The rows are grouped in 3 different ways at once. Each group adds its own fixed numbers to the row, and there is some noise. The rows also spread widely along 12 directions, which tell nothing about the answers.
Some rows, each with its group in each grouping after it:
[  2 -18  -8   8 -11   9   8  -3   0  -1  -7 -18 -25  -3   8  20   0  11
  -7 -12   0  -2  -5   8 -12  -8   6  11  16   6  -7  -3   5  -7   1  -1
   7   2] -> D Gil z_251
[ -5 -10 -21  12  -3  16  13  -5  21   5  -1 -13 -12   0  -3  18   2   3
 -19 -22 -22 -25  18   8   1 -10  -6   5   2  16  17   0   5 -10  11  -4
 -13  -3] -> S zulis z_570
[ 13   4   8  -8 -12  -5 -23   0 -22 -27  -3  -1 -24 -12 -19 -12  18 -17
  19  26  37  10  -3  -7   3 -29   5   1  16  12 -29   3  -3 -21 -19  16
 -18   0] -> Z segik z_63
[  3  18   3   2 -15   2   1  -6  -2 -14  23   4  -6  -8 -31 -12  13 -21
   4   7 -16  -3  -5  32 -20 -15   4  12  16  43   1  16  21 -21  -6  16
 -10  -3] -> S rufaf z_570
[  6  22  10   9  -7 -11   7   2  -5  24 -11  -3 -14  -1  34 -19  28 -18
  12 -11   3  15  -1  20  13   1  19 -10 -20  27 -17 -10  20  -6  -6  -8
  12   2] -> D zulis z_251
[-12  13 -20  14  -6  25 -18  -5   5 -25 -22  11 -10   4 -13  -4 -32   1
   3   0  -2 -10   4  10  -6   5  32  11  20   2 -11   7  33   1 -12   2
   4   5] -> Z rufaf z_779
[  3   0  -9  -7  -5  12 -11  -8   6 -31 -17   4 -11  -1   2  -1 -15   8
  13  10   9   0  13  -6   2  14  20  27  26 -17 -12  11  13  -4  -4  -8
   6   2] -> H Gil z_63
[ -6 -22  -8   4  -9  17  -9   2   9   3 -23   4 -36  -6  20  22  -6  20
  -9 -19  22   4  27 -21  33  -2   3 -24   2 -14  -1 -25   5   2   1 -13
 -22  20] -> H segik z_779
[  4  23   6 -10 -12 -17   9   9  -3  22   5  13  -2   2   5 -13  15 -18
  11 -10  -5  13   3  13  22  -6  13 -17 -28  29  16  -1  14 -13  -9 -10
 -10  -3] -> D rufaf z_63
[  1  24   4  11  17   2   7 -19  18 -24  11   8   5  -4 -10 -20  24   2
  -1   8 -30 -27  28  19 -12  -2  -4  29   3   1 -24  18   5 -21  14   0
   2 -21] -> Z zulis z_251
[ -9  -7 -11   7  15  10 -16   8  16  -5  -5 -15  -9   2  15  -4 -13 -18
  -6 -11  28  -6  21 -12  25  -7  19  -8  17   7 -11 -16  15  -6   7  -6
 -12  15] -> Z Gil z_570
[ -4   3  23   5  -2   2  -4  -7 -18 -12  13  11 -21  -3  -3   1  20   4
   2  11   6  12   8  -2  -9 -12   4 -17  -7  -5 -24  -7  -1   1  -1  -2
 -13  -6] -> Z Gil z_63
[ 14  26  17  -5 -16   5  18 -21  -1  -6  10  33  -2  -1  -7  -2  23 -12
   5  17 -21  15  21  16   2   9   7  -3 -24   3 -12   4  10  -8  -3  -5
  -7  -7] -> Z segik z_779
[  9  13  21   6  -9  -6  15  -9 -10  -3  20   5   9   2  -2  -5  13   9
   1  12 -30  13  -1  26 -29   3  11  11  -4   6   1  19   5 -10  -3  -1
   4 -10] -> Z zulis z_251
[ 13   0  -9   3 -28   8   5  -6  -9  -7 -15   7  -9   2  -7   7  -2 -13
   1   9  10  -8  21  -5  12 -11  17   2  -3 -14  -5  -2  -8  -1 -10  -9
  -5  -1] -> H Gil z_251
[  5 -23 -18   0 -17  45  -9   5  -7  -9  16 -19  -8   7 -12  24 -39 -40
 -15   2  21   9   5 -16  10 -15  29 -25  12 -13  -1  -9   6  28  -6  -6
 -28  15] -> S segik z_779
[ -9  -6  19   9   5  -7 -17  11 -20   2   8 -13 -19  -8   4  -4  15  26
   6  -5   1  14 -16   1 -15 -23  -5 -14   0  12  -4   7   1  -7 -10   6
 -11  -9] -> Z segik z_251
[  7   5  33  14 -19  -2  11  -3 -25  10  15  -2 -17   0  17 -10  38 -19
  -1  11  15  19   5   6  -2 -21   4 -24 -21  11 -38 -21  -2  -7  -3  -1
  -4   6] -> Z rufaf z_779
[  1   4  -1   5   1  16   5   3   2  14  14 -14   5   4   3   8  -4 -17
  -3  -7 -14   9   1   8   0  -7  11 -10 -13   8  10   6  10   7   1 -12
  -8 -12] -> Z segik z_570
[  8 -16  -6  -3 -21  12   0  13   0   8 -10 -19   0   8  26   8 -26  -3
   1  -5  18  19   4  -8  16   7  30   2  13  -5  16  -2  14   1  -6 -18
   3  19] -> H rufaf z_570
[ -9   5  11   9   5  15   7 -12 -12   0  33  -8 -17  -7 -13  12  18  -7
  -4  -9 -30  -1 -13  20 -28 -17  -6  -3  -9   5 -17   9   6  13   6  -2
  -3 -24] -> D Gil z_251
[  5  16 -21   9 -29  14   2   5  -9  14   9  -7  -4  -3 -22   4  -1 -52
  -8  -5   0  -2  -1  31   3 -18  23  -3   0  38   8  -4   9  -4 -12   2
 -11   3] -> H Gil z_251
[ -5  14  12   8  -1  -6   0  -8  -2 -18  16   7 -13  -7 -13 -14  22   6
   0  -1 -11  -9   3  24 -19 -10   3  15  15  24 -17   8  14 -23   6   9
  -1  -4] -> D rufaf z_251
[ -5  -3 -11   8 -10   3  -1   7   3  11 -11  -5  -9  -1  -4  15 -10  13
  -6 -16 -10   4   1  13  -5  -7   9  -4   5  28  28   5  15 -16  -6   1
  -8   2] -> Z segik z_570
[ 15  -2  14  -6  -5   5  16  -7   5   0   5  -2  -1   3  18  -1   6   9
   6   2 -22  12  11   4  -1  12   7   4 -11 -11   3  12   5   3   2 -16
   2  -6] -> S segik z_251
[  5  16  10 -12  -4  19  11  -8   3  16  24 -20 -11  -8   3  13  17 -39
  13  -6 -18  34 -18  18   1  -7  -5  -6 -16  17 -15   3  18  16  -7  -9
  -4 -14] -> Z rufaf z_570
[-16  -4 -12   0  10   9 -10   2  17 -14   3  -1   0   1 -12   5 -22  28
  -4 -16 -17 -18  14  -7   3  -3   3   9  17  -7  25  16  12  -6   6  -9
 -14  -8] -> H rufaf z_570
[ -2  -1  11  11  -5   5  -5   0 -13  -6  10  -5  -8   1   4  -3   1  -4
  -1   7   4  11  -2  11 -16  -6  20  -4   8   6 -15   0   9  -2  -5   1
   2   4] -> Z Gil z_251
[ 23  -5   4 -11 -20  12  21  -3   2  16 -13 -14 -11   4  35   6   6 -31
  13   2   8  28   7  -2  23   7  18  -6 -18  -9 -15 -10   6  13 -10 -24
   6   6] -> S Gil z_251

New rows. What belongs after each?
[  8  -7   4   4 -20   1   3   2 -20   8  -8 -11 -22  -5   8   8  16  -4
   7  -1  12  11   0  -7   9 -23   1 -11 -12  -7  -8  -7 -13   0 -14  -9
  -6  -5] -> H Gil z_251
[ -8  27   0   2  -1  -8  -4  -9  15  -7  -7  15 -11  -9  -8 -15  17   6
   8  -9 -14   0   7  26   5  -2  -1  10   5  38  -5   5  28 -29  -7   6
  -5  -1] -> Z rufaf z_779
[ 17 -19   2  -2 -13   0  11  -3   0  -4 -16 -12  -3   7  23  11  -3  18
   2   5   5   6  15 -18   6  -3  12   8  -5 -26   1   8  -7  -7  -4 -12
   2  -4] -> Z zulis z_570
[  1  -2  -6  12 -17  19   7  -3 -10  -1   5  -1  -8   8   2  10 -10 -29
 -12   2   8  -3  11   6  -3  -3  31  -8   4   4 -11 -10  12   4   5  -3
   0   5] -> D Gil z_570
[-10  20  -4   4  -3   3 -19  -5 -12 -13  -5  17 -24  -6 -26 -16   9 -18
  13   3   7 -14   8   2   7 -26   9 -19  -7  17 -15  -1   7  -1 -14   8
 -23 -14] -> S Gil z_63
[ -9  -7 -28   9 -17  17 -23  19 -10   5  -2  -4 -23  -3 -25  15 -22 -28
 -14 -19  24  -3  -4   9  12 -28  24 -29  15  36  15 -13  10  -1 -11  12
 -29  14] -> D segik z_251
[ -1   1  15  -7   4  -9  10  -7  12  10 -22  -6 -19  -5  33  -2  17  39
  22 -15 -14  22  -3  -4  10   7 -12   7 -15  -7  -6   6  14 -10  -9 -16
  10 -10] -> Z rufaf z_779
[  5   3 -16  -2  -1  22   4   4  20   8  -7 -12   8   8  17   6 -21 -26
  -3  -8   0   7  17   3  22  13  25   0   0   3   9   0  19   1   0 -17
  -2   7] -> Z segik z_570
[  4  -2 -15  11 -27  24   1  -6   1  -9 -29  21 -23   5  -3  15 -14 -10
  -7   2  11 -11  37  -8  19  -1  25 -22  -7  -4  -2 -15   8   3  -6  -4
 -14  12] -> S segik z_570
[ -7 -10  -4   0 -10  20 -16  -8   4 -29 -16  21 -24  -6 -13  28 -27  46
   0   1 -11  10   8   8 -21  15  14   3  26 -12   6  11  22   0  -7   5
  -8   5] -> Z segik z_251
[ -1  23  -3  -2 -10  14   4 -11   4   6   8  -2 -16 -13 -10   5  18 -18
  10 -11 -29  10 -11  33  -4  -1  -5  10  -4  24  -9   8  22   6  -8  -3
  -1 -14] -> H rufaf z_251
[  9 -15  11  -6 -17   0  16  -5 -21  -6  36  -6 -13  -3 -26  22  21 -11
  -9   7  -3  -2   1  -8 -11 -38 -12  -9  -8  -3   3   7 -23  -7   3   4
 -25 -16] -> D Gil z_570
[ -4  -1   3  13   0  11   9   0   6   6  13   2  -3   4   4   1   5  -4
 -13 -11 -15  -8  22   7   2  -1   9 -17  -8  13  10  -5  10  -3  12  -7
 -14   1] -> S segik z_570
[ 10  14  11  -4  -3  -5  -4 -11   1 -16 -21   7 -12  -3  10 -17  18  -1
  19  12  13  -1  24 -14  22 -10   3   2 -12 -17 -30   2  -2 -10  -9 -10
  -3  -9] -> Z rufaf z_251
[ -6  -8  -6   5  -3  25 -17  11 -12   2   1 -10  -7   6   9  -3 -29 -17
   4  -5  13  15  -3 -13  11  -6  32 -31  -2  -4   4  -3  18  26 -11 -10
 -16   9] -> S segik z_779
[  3  17 -11   0  -4  18   3 -11  22 -16   7   4   5   1 -12  -1 -12 -23
  -6   2 -12  -1  16  21   3  12  18  18  15  17  -5   6  28 -12   1  -3
  -6   9] -> Z rufaf z_779
[ 20   1  14  -1 -24  -9  23   2 -13  20   9 -14 -13  -1  23  -1  28 -27
   5   0   7  27  -7  20   3  -5  12  -1 -10  26 -15 -12   3 -12  -5  -6
   9   9] -> D Gil z_251
[ -4  10   5 -10  -6  15  -1   0  -9  10  21  -2 -10  -5 -17  18   3 -10
   9  -6 -25  27 -15  11  -6 -12  -3 -21 -18  11  12  12  10  14 -11  -3
 -19 -20] -> Z segik z_570
[  7  12 -10   0  -4  19 -16   2   0 -16   5  -7   1   4  -1 -24 -16 -45
   9  10  17   7   2   8  10   0  32   3  18  18 -17   5  28   2  -7   2
  -7  13] -> S segik z_779
[-15  16  -9   6   5   7 -19  -7   8 -27 -14  19 -13  -4 -24  -5 -12  18
   4   1  -9 -17  14   6  -7  -4  10   9  12   2  -4  13  17 -10  -7   3
  -9 -11] -> Z rufaf z_63
[-15  -3   0  -2 -15  15 -12 -10   2 -27 -10  41 -17   0 -18  20 -23  48
  -4  -2 -13  -7  25  -2  -8  13  16  -7   8 -21  17   5  13   2  -3  -8
 -19   2] -> H rufaf z_63
[  4  -1   5  -8 -13  -1  -9   1 -14  -9  -2   7 -27  -7 -10   5  10   2
   9   3  10  12  -6   0   4 -15   6  -9   2  12  -5   3   5 -10 -11   5
 -15  -2] -> D segik z_63
[  2   0  -1  -4  -6  13  -8   5  -4   5   5 -10 -17  -7   5   5   6 -17
   4  -3   6  18  -3   4  10  -3   9  -6   1   8  -7  -4  12   7  -7  -8
 -10   0] -> H segik z_63
[ -1   2  -4   6 -17  16   5  -8   2  -3  -7  13 -13   1 -11  19  -3  -1
  -8  -3  -9  -3  20   4   4  -7  10 -15 -13  -8  -2  -6   3   2  -5  -7
 -12  -4] -> Z rufaf z_251
[ -3   0  -5   6   5  12  -1  -3   6  -5  11 -27 -16  -9  -8   9  13 -12
  -2  -8 -11  -3  -6   8  -6 -21 -13  10   7   8 -17   6   2  -4  -1   0
  -7 -13] -> Z rufaf z_251
[ 10 -10 -15 -12 -10  14  10  -4   9   5 -31 -12  -7   4  22  20 -20  15
  16  -8  -7   7   6 -23  21   9  10  12  -9 -35  14  13   3  15 -10 -28
  10 -13] -> H Gil z_570
[ 14  -8   5  10 -21   7  11   6 -16  18  -8 -16 -10   8  29  -4   6 -34
   0   1  20   9   9  -5  16 -12  26 -22 -18   1 -17 -19  -4   8  -7 -16
   1  11] -> S Gil z_251
[-10  -9  21   3  -5   8  -8   6 -19   2  37 -14 -12  -6  -4   5   8   1
  -7  -2  -1  16 -14   8 -16 -15   4 -10   9  10  -1  -2   6   5   2  -3
 -17   2] -> H rufaf z_63
[  5  -1   1   2  -7  -1  11  -2   8   2   0   1  -2   4  10  -3   2 -10
  -7  -1   5   5  23  -1  15  -2  12  -1  -5   6   1  -8   5 -15   2 -10
 -10   9] -> Z Gil z_779
[ 10  -2  -6  -5 -33  14  11  -4   1   8 -19   2 -18  -2   0  27  -5 -11
   3  -2   3  20   6   6  10  -1  13 -10  -6  11   6  -9  13  -3 -15  -5
  -8   7] -> Z rufaf z_570
[  0  15   6   6 -13   5   0 -12   1 -13  -4  13 -18  -5   7  -9  16  -4
   7   4   2   5  14  17  -1  10  14  11  14  18 -21  -5  24 -15   1   0
   7   5] -> H Gil z_570
[  7   5  11  -6 -11   5  11 -11   2 -14   7   7  -6  -1  -4  -1   6  11
   8   7 -24   4   6  10 -14   4   3  11   2   3   3  17  14  -8  -3  -3
  -2  -9] -> S rufaf z_570
[ -4  23 -10  -1  17   1  -3  -5   8  -7  20 -17   2  -8 -30 -14  19 -26
  10  -2 -21 -17  -5  11  -3 -31 -16  19  -1  23  -4  25   3 -15  -3   5
  -8 -34] -> Z Gil z_570
[ -8   2 -11  10   2  22  -2  -9   1  -6   1 -12 -15  -4 -12  16  -2  -8
  -3  -4 -12 -12   2   4 -12 -14   4   3  -5  -8 -13   6   5  10   0  -7
  -2 -19] -> Z Gil z_63
[ 16   3 -18  -5 -11  17   0  -2   5  -8 -15 -19   0   2   0  -6 -16 -25
  17   7   0   1  -6   0   4   0  20  20  11   3  -2  20  15   0 -13  -4
   7  -7] -> S segik z_570
[ 13 -13  -2  13 -14  17   9  -2  -1   3  -5 -20 -11   3  17  16   5 -14
 -12   4  13   1  17  -8   7 -10  10  -4  -3  -6 -15 -11  -2  -3   1 -10
   1   4] -> Z segik z_570
[  2  -8  -4   8 -13  26  13 -12   3   5   3 -12 -28  -6   1  22  13 -17
  -9 -11  -9  -5  11   6   5 -13  -5 -12  -9   0 -21 -15   2  11   2  -8
 -10  -3] -> S rufaf z_251
[  5   7   2  -5 -11   1  11  -2  -1   4  20  -3  -8  -2  -8   3  15 -30
   0  -4  -1   4   3  12   9 -16   4  -4  -4  24  -2  -2  10 -10   0  -1
 -13  -2] -> D rufaf z_570
[  0   1   9   3 -13   1  -1   0 -17   2  -2   4 -20  -5 -11   8  12   7
   4   4  -4  10  -1   2  -7 -20   0 -14 -16   5  -1   4  -3  -4 -14   1
 -13 -14] -> Z segik z_63
[ 10   3  -2   0  -8  -3  27  -6  20  10   9   8  -8   2  11   1  24 -24
 -17 -14   1  -9  40   8  32  -1   1  -4 -13  20   1 -21   2 -26  17 -13
 -16  13] -> D Gil z_779
[  2 -17   1  17 -18   8  12   3  -9   4   1  -9  -8   6  12   6  -6  -4
 -11  -2   7  -3   9   4  -7  -6  21 -10   3   9   3  -7   8  -5   0  -6
   1  12] -> S Gil z_570
[ 13   3  -8 -14  -2   2  11  -6   0  -4   0 -10  -7  -3  -6   8   4  -4
  15  -3 -17  -1  -7  -2   2 -13  -2  16  -7 -12   2  21  -4   2  -8 -10
   1 -27] -> D Gil z_251
[  6   5 -20   6 -12  21  13  -5  11  10  -4 -14  -8  -3  -6  14   4 -28
  -9 -10 -12  -4  10  12  11 -13   0   3 -10  15   0  -1   6  -5  -3  -5
  -8  -5] -> Z segik z_779
[ -8   5   3 -10   4  31 -24  -4  -1 -19  38 -19 -20 -14 -21  11  -7 -38
   6   2   4  30 -24  22 -18  -6   8  -2  36  27 -25   3  35  12  -6  13
 -17   4] -> Z rufaf z_570
[  7  10   8   7   1   3  17 -16   4 -19  18   7   5   0 -13 -13  20  -4
  -3  11 -29 -22  19  16 -19  -6  -1  22  -1   3 -12  15  -1 -13  10  -3
   1 -17] -> S Gil z_251
[-14   6  -5  26 -10  17  -2   6 -15  20  -2 -19  -9   2   8   1   0  -7
  -3 -15 -11  -5 -11  14  -9 -13  17  -9 -15   9  -6  -3  13  17  -7 -13
  11 -11] -> H rufaf z_63
[-12  -1   8   4 -15  17  -1  -5  -6  -1  13  16 -11  -2  -6  15 -11  17
  -8  -9 -18  12   6  12  -9   7  14 -16   0  -1   8  -3  19  10  -1  -8
 -14   7] -> H rufaf z_779
[-22  -4 -10  21 -21   6 -20   8 -10   4 -16  20 -34  -7 -11  13  -3  19
  -9 -19  10  -7  12   7   3 -17  15 -33   7  29  13 -19  14 -10  -8  10
 -24  13] -> H zulis z_570
[ -3 -14   0  -2  -3  -1  -2  -8  -3 -15   8   8 -20  -8 -28  16  14  27
 -12  -2  -4 -17  23 -21   4 -37 -25 -12  -6 -10   9   3 -23 -19   0   7
 -42 -15] -> Z zulis z_779
[  3 -10  -8   5  -7  22  12  -5   6  -5   3  -7   3   6  -2  26 -16  12
 -11  -2 -22  -2  13  -1 -10   1  10   6  -4 -18  14  13   3   5   5 -14
  -3  -9] -> Z segik z_570
[ -5   4  -4  12  -6  16 -10  -6  -7 -15  -7  10  -6   3  -4   2  -8  14
   2   3  -8 -13  16  -7  -4  -5  15  -1  -1 -16  -2   9   7   4   0  -7
  -2 -10] -> H segik z_570
[ -8  26   3   3   1   6 -11 -11   0 -13  14  21 -16  -6 -21 -18  18 -20
   5   4  -8  -7  13  23  -2  -6  11  -8   1  30 -18   0  22  -7  -1   7
 -20  -4] -> S zulis z_63
[ 11 -11 -10  -1   3  17  26  -2   4  19  -8 -37   2  10  31  13 -10 -10
   3 -12 -12   1  -6 -12   7   1  13  13 -21 -30   0   9  -2  19   4 -33
  23 -22] -> D Gil z_63
[  9  16  -8   5 -26  14   7 -10   4  -9 -11  20  -1   4  -6   1  -5 -18
  -4   6  -2  -9  30  16  12   9  26   5   2   1  -5  -4  13  -7  -2 -10
  -2   9] -> H rufaf z_251
[-15  19 -19  -1  14  11 -10   5  24   8  12  -5  -9  -4  -8  -9  -2 -31
  -4 -28  -5  -5   2  18  25  -6   6  -6   7  41   4  -5  34  -8   3  -2
 -16   4] -> D rufaf z_779
